There are 9 hidden switches. A switch that is on adds its own fixed numbers to the row, and there is some noise. The rows also spread widely along 16 directions, which tell nothing about the answers.
Some rows, each with its switches (1 for on, 0 for off) after it:
[ 12.6 -13.2 -12.7  -2.6 -11.4 -35.2  10.1   1.6 -11.3 -24.8   8.2 -21.9
   3.8 -18.7  39.8 -10.1  26.6   7.6  15.6   3.1 -18.4  -7.4   4.1 -11.1
   2.2 -33.7 -16.2  -8.0]  0 0 0 0 1 0 0 0 0
[ 19.0  -9.1 -19.5  -2.0 -12.2 -33.3  -0.6  20.6 -36.6 -26.9 -17.7  -6.7
   2.5  10.5  17.0  -3.0  12.2  -9.5   6.6 -11.0  19.6 -15.6   6.8 -13.7
  -5.4   1.9  -3.2 -23.6]  0 0 1 0 0 1 1 1 1
[ -3.4  -8.0 -17.2 -11.5   4.6  11.3  -4.5  25.7 -59.0  -0.8  -4.4  22.5
   3.8  21.1 -28.2  30.2  11.1 -17.5 -14.1  23.3  22.4 -23.4  -1.8  38.2
  15.8  -0.2   6.1   3.0]  1 1 0 0 1 0 1 0 1
[-14.9   4.9  -5.2  -1.9  19.2  12.4  -5.3   4.0 -23.7   5.3  -2.9  28.6
   0.8  -9.9  -2.0  29.1 -13.3 -18.5  21.2  22.2  -7.2 -20.7  13.5  23.1
  18.2  -4.1  24.4 -12.3]  0 1 1 0 0 0 0 1 1
[ -9.4  25.9   6.5  -0.2  19.0 -19.1   9.2  -7.3  -4.9  -1.3  -8.0  -1.9
 -11.3  18.6   2.2  34.0  -5.2  19.6  18.8  25.2  11.2 -24.2  24.2  38.5
  11.7  14.8  33.4  -5.7]  0 0 1 0 0 1 1 1 0
[ 11.2 -20.0   4.7  -1.0  -1.2 -12.2 -25.0 -13.2 -13.9   6.2  -3.9  -9.8
 -20.8  13.4  34.8   8.1   3.5 -20.3  31.8  -8.1  -1.6   9.2 -20.3   6.0
   6.0  -9.3  47.7  18.5]  1 1 1 1 0 1 1 0 0
[-13.1   8.7   7.9 -19.9   1.3 -16.2  -2.3 -20.6   3.9 -15.3  -5.8   8.4
 -46.9  -8.0  -6.2   6.3   0.0  -8.5  24.4  13.5 -10.2 -20.4   3.9   3.4
  14.2   3.0  24.4  12.1]  0 0 0 0 1 0 0 1 0
[-13.0 -10.3  -1.1 -11.5 -17.2   3.3  24.6  -4.2   0.3  -9.8  13.2   8.4
  35.0   1.9  -9.0  25.2   0.9  47.0 -15.2   8.0 -39.4 -28.6  -1.4  25.1
  59.3  -7.9  -7.0  -9.5]  0 0 1 0 1 1 0 1 0
[-12.5 -13.7   4.9  14.5  -2.5  -6.9  -8.4   7.7  -2.3 -24.0   2.7   8.4
  17.1   4.9   4.9  -9.0   7.7   7.3  -4.7  -3.6 -36.2  -2.1   4.8  -4.2
 -20.4   8.0   6.9 -18.8]  0 1 1 0 0 1 0 0 0
[ -1.2 -14.5 -19.6  -1.4  16.0 -15.2  20.9   2.8  10.3  -0.7  -1.3   1.4
  47.0 -33.0   7.2  -1.5 -22.1 -12.8  -5.3 -19.7  -4.2  -3.1 -13.7  28.5
   6.6  11.6   1.7 -34.8]  0 1 0 1 1 1 0 0 0
[-13.3 -10.3  -0.4 -31.7 -18.8 -22.9   0.2  -7.1  -5.9  -6.5 -27.8  -6.2
   2.5  12.0 -14.0  10.5  -9.4  13.2  -7.9 -34.2  -4.7 -40.9  14.8  16.0
  30.6 -13.9   8.7  -5.0]  0 1 1 0 1 0 0 1 1
[  6.0   3.7  16.3   4.5   5.5 -23.7 -12.5 -25.5   8.3 -24.4 -20.7 -19.4
  -8.9 -22.3  27.4  -0.2 -11.4  -2.4   7.5   3.2 -26.0  -5.9  -9.4 -10.9
 -11.7 -31.8   8.8 -16.6]  0 1 1 0 1 0 0 0 0
[-12.1  -5.2 -24.2 -13.8   7.8  -4.4  35.5   8.7 -14.5  -7.8  19.6  12.7
  -3.7 -21.9 -18.1  25.6  -1.8   4.1  -0.8  23.6  -0.3 -34.6  16.5  32.3
  34.9  -3.2 -14.0   3.9]  0 0 1 0 0 0 1 1 0
[ -6.4 -14.1 -11.0   3.8  -2.0   9.5   0.0  10.2 -26.0  17.2  22.3   5.8
  -6.8 -13.7  -3.3   9.9  10.4 -25.1   1.1  -4.8  12.4  -8.5 -16.2   4.2
   3.8   3.1  15.5  33.2]  0 1 0 0 0 0 1 0 1
[-22.6   4.8  25.9 -17.3  -9.4 -14.4  -8.8 -22.0   6.1  13.4 -11.1 -22.7
  16.5  -8.6  16.4   4.3  -1.9  13.4   2.3 -19.6  12.4 -38.4   8.0  17.6
  18.7 -23.6  31.3   6.8]  1 1 0 0 0 1 0 1 0
[ -9.3  15.4   2.5   3.1 -17.7 -10.0  17.2 -16.2   9.3 -25.0  -2.7  -5.3
   8.8  -5.4 -42.3 -17.2 -14.5  13.0 -32.2   3.4  -5.5 -12.7 -20.2 -15.3
   6.4  37.5  -0.4 -13.5]  1 0 1 0 1 0 0 1 1
[ -5.8   7.3  -0.5  -8.8  13.3  -5.1   9.9  -5.9 -20.3  11.1  -9.6 -19.9
  -2.6  13.2 -27.1   0.9 -22.0  11.6  13.0  -9.6 -13.2 -29.3  10.0  17.8
  15.2 -32.8  21.6   2.3]  0 0 0 1 0 0 1 1 1
[ 12.1   6.2 -13.7  14.2  -2.9   6.9 -13.2  -8.8 -14.7  23.2  -5.8  -7.5
   4.7   5.8   1.1  13.6   6.3  -4.2  13.0  -7.4  13.1  15.4 -19.8   2.6
  21.4 -16.9   8.2  29.2]  1 0 1 0 0 0 0 0 1
[  0.6   9.9   3.4  -1.8   8.1  -7.6  -2.7 -10.2 -26.2  -7.8   2.7 -31.1
 -10.0  51.2 -17.7   1.9  11.0  41.3  21.2  19.4  -0.8  -8.9  13.8  28.4
  14.3 -31.1  20.6  11.0]  0 0 1 1 0 1 0 0 0
[-11.8  11.7   8.3  -9.7  -0.3 -11.3  -3.1 -40.6  25.0 -25.0 -34.4  -0.8
  -0.9 -13.4  20.3  22.3 -22.6   6.7   3.1  14.4  -0.1 -37.1  15.4  14.4
  35.5  -8.7  19.2 -33.5]  1 1 0 0 0 0 0 1 1
[-33.5  22.5  14.3  -8.2  16.6  16.1 -15.8 -22.9   6.6  24.0   1.5   2.8
  14.0 -12.0 -32.8 -30.7  -4.7 -23.4  23.5  -2.1   4.7   0.5 -18.7  15.0
   5.5   5.2  33.4  -4.3]  1 0 0 0 0 0 0 1 0
[  4.9  41.9  17.4  16.9   4.5 -20.8   6.4  -7.1  -5.5   3.4 -26.7 -13.8
  40.7 -20.8  18.2  20.2 -19.6  18.7  -9.5  12.4  12.0 -29.5   3.0 -14.6
   6.8  -9.5  10.0 -32.3]  0 0 0 0 1 1 1 0 0
[ 10.2  -1.3 -33.0  13.4  10.6   1.8  -3.6  -2.7 -24.3  10.0  -9.4   0.0
  20.8  14.8  -5.3  14.7   4.4  17.2  30.8   5.7 -31.0  14.6   5.8  13.0
  22.9 -49.0  -8.5   3.5]  0 0 0 1 1 0 1 0 0
[ 13.1 -11.2 -18.2   9.6  11.1  -6.3  -7.1  -7.5 -14.6  -8.5 -14.8 -11.8
  16.2  16.4  10.2  17.9   9.4  11.3   2.4  -8.7  -4.6   4.4  -5.5  36.1
   5.6 -29.9  -0.2  -3.2]  0 0 0 1 0 1 1 0 1
[  3.9 -14.0  -9.1 -13.4  12.3 -20.9 -11.4  -7.1  -4.4  -7.4  -9.1  20.1
 -15.0 -14.8  32.2  11.7   1.8 -32.9  38.6   3.8 -16.7   3.6 -12.9  17.1
  12.6   7.7  33.5 -17.3]  0 0 0 1 1 1 1 0 0
[-22.4  16.4  14.3 -16.9   4.4 -15.0  -9.4  -5.8  -9.2   1.2 -10.0  13.6
  -7.6 -22.1   6.6  12.3   9.0 -20.1   7.9   8.5  29.4 -35.4   7.6  13.6
   7.0  12.4  25.7  -4.4]  0 0 0 0 0 1 1 0 0
[  5.4  -4.4   1.7 -18.5   7.8  -9.1  -9.7 -25.1  -9.2 -10.3   5.5 -18.2
 -27.1  16.0  -5.0  -5.7  11.3  -1.3  31.9   9.8   5.2   5.8 -24.5  32.7
  20.8 -12.9  26.9   8.1]  0 0 1 1 0 1 0 1 0
[-13.9   8.1  11.9   0.8 -12.2 -25.7   0.5  -6.6   4.6 -16.9  -7.1 -15.4
   3.8  15.2  17.2  -6.5   9.9  12.9   2.5  -6.4  12.4 -23.1  25.0  -4.0
  -4.3  12.0  20.4 -15.8]  0 1 0 0 0 0 0 1 0
[ 11.8   1.5 -13.9  -7.8   7.0 -19.6 -12.1  -6.6 -16.1 -24.0 -44.9  10.7
 -13.7  32.4  22.5  25.3 -11.6   2.2  30.5  12.7   9.8 -19.4  36.5  14.1
  32.4 -17.8  18.3 -26.8]  1 0 1 1 0 1 0 0 0
[ 14.7  -0.5  -4.0 -12.3  29.0 -13.6   3.2  17.9 -27.4   1.2 -19.7  13.9
 -14.4 -38.5   5.6  31.4 -29.7 -28.5  10.2   7.2 -12.8 -32.1  -7.9   9.3
   3.9 -28.0   7.9 -12.4]  0 1 0 0 0 1 1 1 0
[  2.5  -7.4  22.1  -3.6  11.3 -23.6  15.6   5.2 -11.8 -24.8  10.5 -27.0
 -27.4  -1.8  -0.8  -0.5   3.9   3.0 -28.6   3.3 -16.1 -24.0 -12.1  21.3
 -29.5  -7.7  10.2   7.9]  0 0 0 1 0 0 1 0 0
[ -8.5 -14.8  20.9  -7.5  -2.4   6.0  18.1   5.5 -12.9  -4.6  11.8 -10.3
  21.4  -4.6   6.0 -10.9 -20.4   3.4 -19.4 -10.2  -9.8 -38.6  -1.1   0.5
  20.1 -11.8  19.4 -16.7]  0 0 0 1 0 1 0 0 0

New rows, each followed by its switches (1 for on, 0 for off):
[  0.6   3.7  -9.6  15.6  -0.7  -7.9  10.9   3.5  -3.4  22.2  11.2  -0.4
  13.3  -3.1  38.3  20.1  14.2 -10.7   7.2  -6.6  39.0  -3.7   2.2  18.2
  15.7  23.7  23.9  12.4]  0 0 0 0 0 0 0 0 1
[ 12.8  15.0 -13.5  24.7   4.2 -17.0  14.9  -2.4  -9.7   8.1   6.2 -41.7
  24.9  -5.3  -4.7 -23.1   0.5  11.8   2.5  -8.8   9.3   2.7  -8.9 -14.8
 -13.0 -16.1  -2.7  -1.7]  0 0 0 0 0 0 1 0 1
[ -1.4  -6.7  16.2   4.9  11.6  -9.1   1.4 -13.1  12.3  12.7  -3.7 -22.9
   8.9  -6.2   1.6  -1.1 -22.9  27.0  14.1 -24.0 -75.8  -4.0  -8.8   3.0
   1.9 -49.1  23.1   3.9]  0 1 0 1 0 0 0 1 0
[ 13.1  17.5 -11.4   2.4  25.3 -16.4  12.5  -5.6   7.4  11.0 -31.5 -11.4
  26.1 -15.8 -16.2  20.2 -30.7  24.6  -2.4 -15.5 -24.6 -12.1  -2.7  21.5
  15.4 -40.5 -13.6 -11.1]  0 0 0 0 1 1 0 0 0
[  6.3   8.9 -11.8   9.2   3.9 -19.2 -14.9 -13.2 -11.2  -8.4 -26.2  -4.1
  -5.8   0.8  16.1  11.2   2.0   4.4  32.5   2.5  -4.4  -4.7  16.5 -12.7
   4.9 -29.5   9.6  -0.1]  0 0 0 1 0 1 1 0 0
[-10.0  -4.0  -4.8 -29.2  11.2 -26.6   5.6 -18.5  26.4 -10.1  -4.2  -4.4
  -6.5 -34.5  -8.7 -14.8 -11.0 -12.1  15.9  -9.9 -26.9  -8.7 -20.1  12.9
  19.7   2.4   5.6 -25.6]  0 1 1 0 0 0 0 0 0
[  6.8  18.4  -4.5   5.9 -12.5 -16.2 -14.7   5.6 -21.6  12.6 -41.4  -1.4
  12.0  28.1 -18.7   5.1  -1.5  10.5   3.4 -26.6   0.5  -6.0   6.8 -16.0
   0.7  -9.9  10.2   5.0]  1 0 0 0 1 0 0 1 1
[-16.1  11.7  30.5  -6.7   0.2 -22.1 -19.2 -19.6  28.7  -6.4 -11.7  -5.5
   9.9 -23.0   9.7  -6.7  14.6  -4.4 -17.8 -15.8 -19.1   0.2 -32.1  12.0
 -17.8  17.1  18.6 -16.9]  0 1 0 0 0 0 0 0 0
[ 20.6  22.6   2.5  -6.8  -9.8 -40.2  -9.2  -9.6 -21.6  -8.3 -31.0 -13.9
  -0.4   5.9  12.1  39.0  13.9  27.2   5.1  10.6   8.6 -12.5  -3.2  16.9
  14.2 -25.0   4.7   7.6]  1 0 1 1 1 1 0 1 0
[-24.6 -16.6  -2.5   7.6 -27.8   6.0   5.5  -1.2   2.0  -1.2  13.4  -4.6
  20.2  26.9 -13.8 -15.4   9.7  31.4  -5.2 -28.3 -15.3 -13.1  20.6 -13.5
  18.1   0.3   4.8  21.3]  0 0 1 0 0 1 0 0 0
[ -9.2   2.4 -17.2   3.8  26.6  -8.7  19.8   1.2   1.2  20.7  16.9  12.7
  -0.8 -20.0   9.9   4.6 -25.7 -19.4  52.7  14.6 -10.9  -5.6  10.0  14.2
  16.2  20.8  43.5  -6.5]  1 0 1 0 0 1 1 1 0
[ 16.1   5.4 -13.2  -3.2   6.6 -18.7  -9.5  10.8 -36.1   4.1 -21.2   1.3
  10.8  -8.7   9.5  18.8  -3.7  -1.1  28.6   9.1 -12.6 -16.1   0.4 -11.3
  15.2 -39.9   4.0 -13.1]  0 1 0 0 1 1 1 0 0
[-20.1 -12.8  -2.5 -11.2 -26.0 -21.1  27.7 -24.3  15.7 -27.1  15.6 -21.6
  16.0 -16.0   5.6  -1.9  -7.4  32.3  -7.8   7.4 -21.9 -37.8  12.9  -8.4
  39.8  -8.9  -2.6 -12.0]  0 1 1 0 1 0 1 0 0
[ -0.4 -21.2  -0.5   4.5 -14.5  -4.2  25.7   2.9   3.3 -24.1   7.9  -2.3
  -2.8  15.5  13.5 -16.0 -28.5  16.1  15.3  -5.9 -37.0 -26.2  21.1 -35.3
  33.0   3.3  20.9 -24.7]  0 0 1 0 0 1 0 1 0
[  3.7  15.9   9.1  33.5   6.1  22.9   2.3   2.8 -11.6   4.9 -14.3 -10.4
  18.4  30.3 -21.5   3.3 -20.2   8.0 -34.6  -7.7  14.9  -5.0  -4.3 -10.2
   0.1  -1.4   5.0   2.9]  0 0 0 0 0 0 1 0 0
[  8.3 -27.9   6.8 -26.1  15.1 -11.7   4.3 -10.0 -13.6   0.7   6.0 -17.6
 -28.4   4.7  12.0 -12.1 -21.2 -20.2  34.3  -3.9 -21.0 -14.9 -18.6  21.7
  20.3 -21.6  48.4  -0.9]  1 0 0 1 1 1 1 0 0
[ 10.5  -1.5  -3.0  -5.8 -21.0 -43.1  10.0  10.2 -29.2  -5.7  -9.3 -31.9
   3.0  17.0   1.8 -14.5  -0.1   8.6   2.8 -26.5   1.8 -20.9   7.6 -21.7
  -4.9  -1.6  19.1  -0.5]  0 0 1 1 1 0 1 0 1
[-13.6   4.9  18.2  -5.9  -4.5 -20.6  -2.6   5.0 -17.8  -3.1   5.0 -22.1
  28.4  12.5  11.8 -12.9  18.0  27.0  13.7  -5.6 -12.3 -22.5  15.4  13.5
   0.2 -21.7  16.5 -16.9]  0 0 1 0 0 1 0 1 0
[  8.0 -11.3 -28.8   9.7 -22.4   1.4  22.7   3.9 -32.7  -8.8   8.6  -5.3
  12.2  21.1 -11.8   8.7  -4.5  25.6   2.9  14.6   0.4 -22.7  12.9 -20.7
  40.4 -11.1  -1.8   9.6]  1 0 0 0 1 1 1 0 1
[  3.9  21.4  14.1 -11.0  -8.2 -54.0  -0.1 -13.8  -0.1  18.7 -14.5 -41.1
  18.7 -20.2  -2.6  10.5  -0.2  26.0  -6.3 -27.5   2.0 -14.8 -24.4   8.2
  -7.6 -13.2  17.0  16.9]  0 1 1 1 1 1 1 0 0
[  9.8   1.0  15.9   1.5  16.8 -26.6  20.8  -7.0  -5.8 -27.4  20.2 -29.8
 -24.6 -23.5   7.1 -13.3  -1.5  -9.6  -8.4  18.9 -10.0  -8.7 -31.4  13.5
 -28.5   2.5  11.1  -7.8]  0 0 0 0 1 0 1 1 0
[-20.0  -1.6  -7.8  -8.9  -5.3  -1.2  22.1  21.6 -26.2   1.7   8.4  16.8
   5.9   9.3 -16.0  16.9  -7.3  19.3   6.8   7.4 -10.1 -48.1  37.3   1.3
  30.9   0.7  12.4   0.6]  0 0 0 0 0 1 1 1 0
[ 13.3   5.7  -6.8   7.2  23.0 -10.2  14.9 -11.6  17.4 -14.2 -32.0  19.0
   7.0   4.4  -1.4  40.5 -34.5  10.2  -9.0  14.0 -43.6   0.9 -12.0  36.9
  23.8  10.7  11.3 -33.6]  1 0 0 1 1 0 1 1 0
[  7.8  14.5   7.7 -14.0  19.9 -22.8   6.2 -17.2  15.2 -34.2 -28.3   5.2
 -33.0 -17.7   4.5   8.3 -28.5 -14.3   3.6  18.4 -12.4 -23.7  -2.6   1.7
  14.5   2.1   8.8 -39.7]  0 0 1 0 0 0 0 0 0
[-20.9  -6.4 -15.5 -11.8   1.5   6.0   0.8 -17.4 -12.1   0.0  18.8  -4.3
  -9.9   1.9 -23.4 -22.7   7.3  -1.9  41.4   8.2 -17.9  -6.1   3.0   3.7
  26.1 -21.5  14.9   9.5]  0 0 0 1 0 0 1 1 0
[ -1.9 -15.7 -16.6 -12.6   7.5 -22.8  22.7  -2.9  11.8  -2.0  14.7  13.9
  -9.4 -38.7  17.1  19.4  -4.6  -9.9  20.2  -2.4 -18.0  -7.3 -10.6  27.8
  20.2  13.5   8.5   6.4]  0 0 1 0 1 1 0 1 0
[-12.7 -29.0 -22.5   7.0   9.9  -3.5  26.6 -10.2  24.2  -0.5  19.5  -6.7
  20.4 -31.9   2.5  -4.4 -20.0   8.0   3.5 -16.9 -40.6  -8.1  -1.2  19.2
  13.9 -13.8  -6.2   6.5]  1 0 1 0 0 1 1 0 0
[ -4.3  10.9  -8.7   0.1   4.5 -23.7  22.2 -10.0  14.5  -8.3  -4.2   0.1
  -6.9 -29.4  15.9  -3.2 -22.5  -8.6  27.4   6.9  -8.2 -23.5  14.8 -22.4
  19.2  11.2  16.5 -24.7]  0 0 0 0 0 0 1 1 0
[  7.2  10.3  12.7  -1.0  13.0 -20.5  16.3 -25.8  31.7  -4.8 -14.3 -27.1
  -9.3 -21.2  -7.4 -12.8 -46.2   2.2  -4.4 -19.4 -34.2 -13.8 -27.2 -12.4
   8.8   0.1  22.1 -22.0]  0 0 1 0 0 0 1 0 1
[-39.5  -9.8  27.8  21.8  -6.2  31.2  -5.0 -11.0  -8.2  10.7  14.0   0.4
  21.0  40.0  -4.8   6.7 -10.5  23.4   0.9  -4.8 -15.2 -23.2  26.7  10.1
   3.9  -0.8  52.6  21.8]  0 1 0 0 1 1 1 1 0
[  9.1  22.9  13.1  25.3  -9.5 -10.9  -7.0 -31.8   6.5 -11.4 -10.5 -28.1
   6.3   1.8  15.1 -19.2 -10.2  16.4  21.5  11.9 -10.3   3.9 -13.8 -49.9
   4.7 -11.9  24.3 -12.9]  0 0 0 0 1 1 1 0 0
[ 20.8   9.6  23.5   8.3  14.8   1.4  -5.0  13.2 -39.0  -2.1 -14.4 -14.7
   5.2  16.3  24.0  23.0  -8.3  -2.1 -14.5  11.7   9.4 -24.7  -7.0  18.1
   3.6 -27.4  19.1 -19.1]  0 0 1 0 0 0 0 0 1
[-18.7  -1.8  -4.2   3.7 -12.8   9.7  -0.7  -4.8  11.4  -9.1 -12.6  27.6
  32.3  -3.6 -25.4   1.0 -17.1  16.5  -5.6 -12.1 -49.3 -10.9  -4.6 -18.2
  32.4   8.7  -1.2 -25.5]  0 0 1 0 0 1 1 1 0
[ -4.2   1.4  24.6 -13.8  16.1 -17.3  -8.7 -12.8 -10.8  14.1  12.8 -45.3
  -7.4   3.6  24.1 -15.7  24.3   7.3  25.8  -6.7  -4.5 -11.4  -5.6  36.9
  -4.7 -51.8  26.9  11.5]  0 0 0 0 0 0 0 0 0
[  6.0  11.8 -17.3  21.6   4.3 -17.9   5.3 -14.9  11.7   1.0  -5.8  12.3
   5.3 -17.6   8.9  18.9  -9.9  12.8  31.7   5.0 -38.8  16.0  -8.9  -8.7
   3.6  13.2  22.7   2.0]  0 0 0 1 1 1 0 1 1
[ -2.7  17.7 -11.5  -3.6   6.7  -4.1  12.7  -5.2  -0.9  26.9 -19.3   2.4
  20.1 -19.6 -27.2  14.0 -50.1   1.6  11.0 -12.8  -4.2 -28.7  -3.0 -18.7
  39.0   1.7  23.7 -10.5]  0 1 1 0 0 1 1 0 1
[ 22.9   3.3 -15.4  -4.6   3.6 -27.7 -18.2   2.8  -2.1 -12.0 -44.1   7.5
  -6.9  -2.3   9.7  24.0  12.2   3.1   1.6 -20.8 -26.4   3.5  -9.2   4.7
   3.8 -24.5 -16.2 -10.6]  0 0 0 0 0 0 0 0 1
[  6.4  21.2 -12.9  -6.9  14.9 -20.0   9.3 -19.2   5.7 -13.1 -25.8  -6.3
 -11.6  -4.4 -15.4  36.5 -11.0  21.8  -2.7  19.8   5.0 -17.6   4.9  26.4
  29.0 -19.7  -8.3  -3.5]  0 1 0 1 0 0 0 0 0
[ 14.5 -23.9 -30.4   1.5  24.0 -15.4  21.2  40.3 -36.0  -1.4  -3.7  11.5
  21.8 -12.1   1.2   7.0 -28.5 -26.9   9.2  -8.3 -10.8 -13.8   6.7  11.3
  -6.1  -6.0   0.2 -29.9]  0 1 1 0 1 1 1 0 0
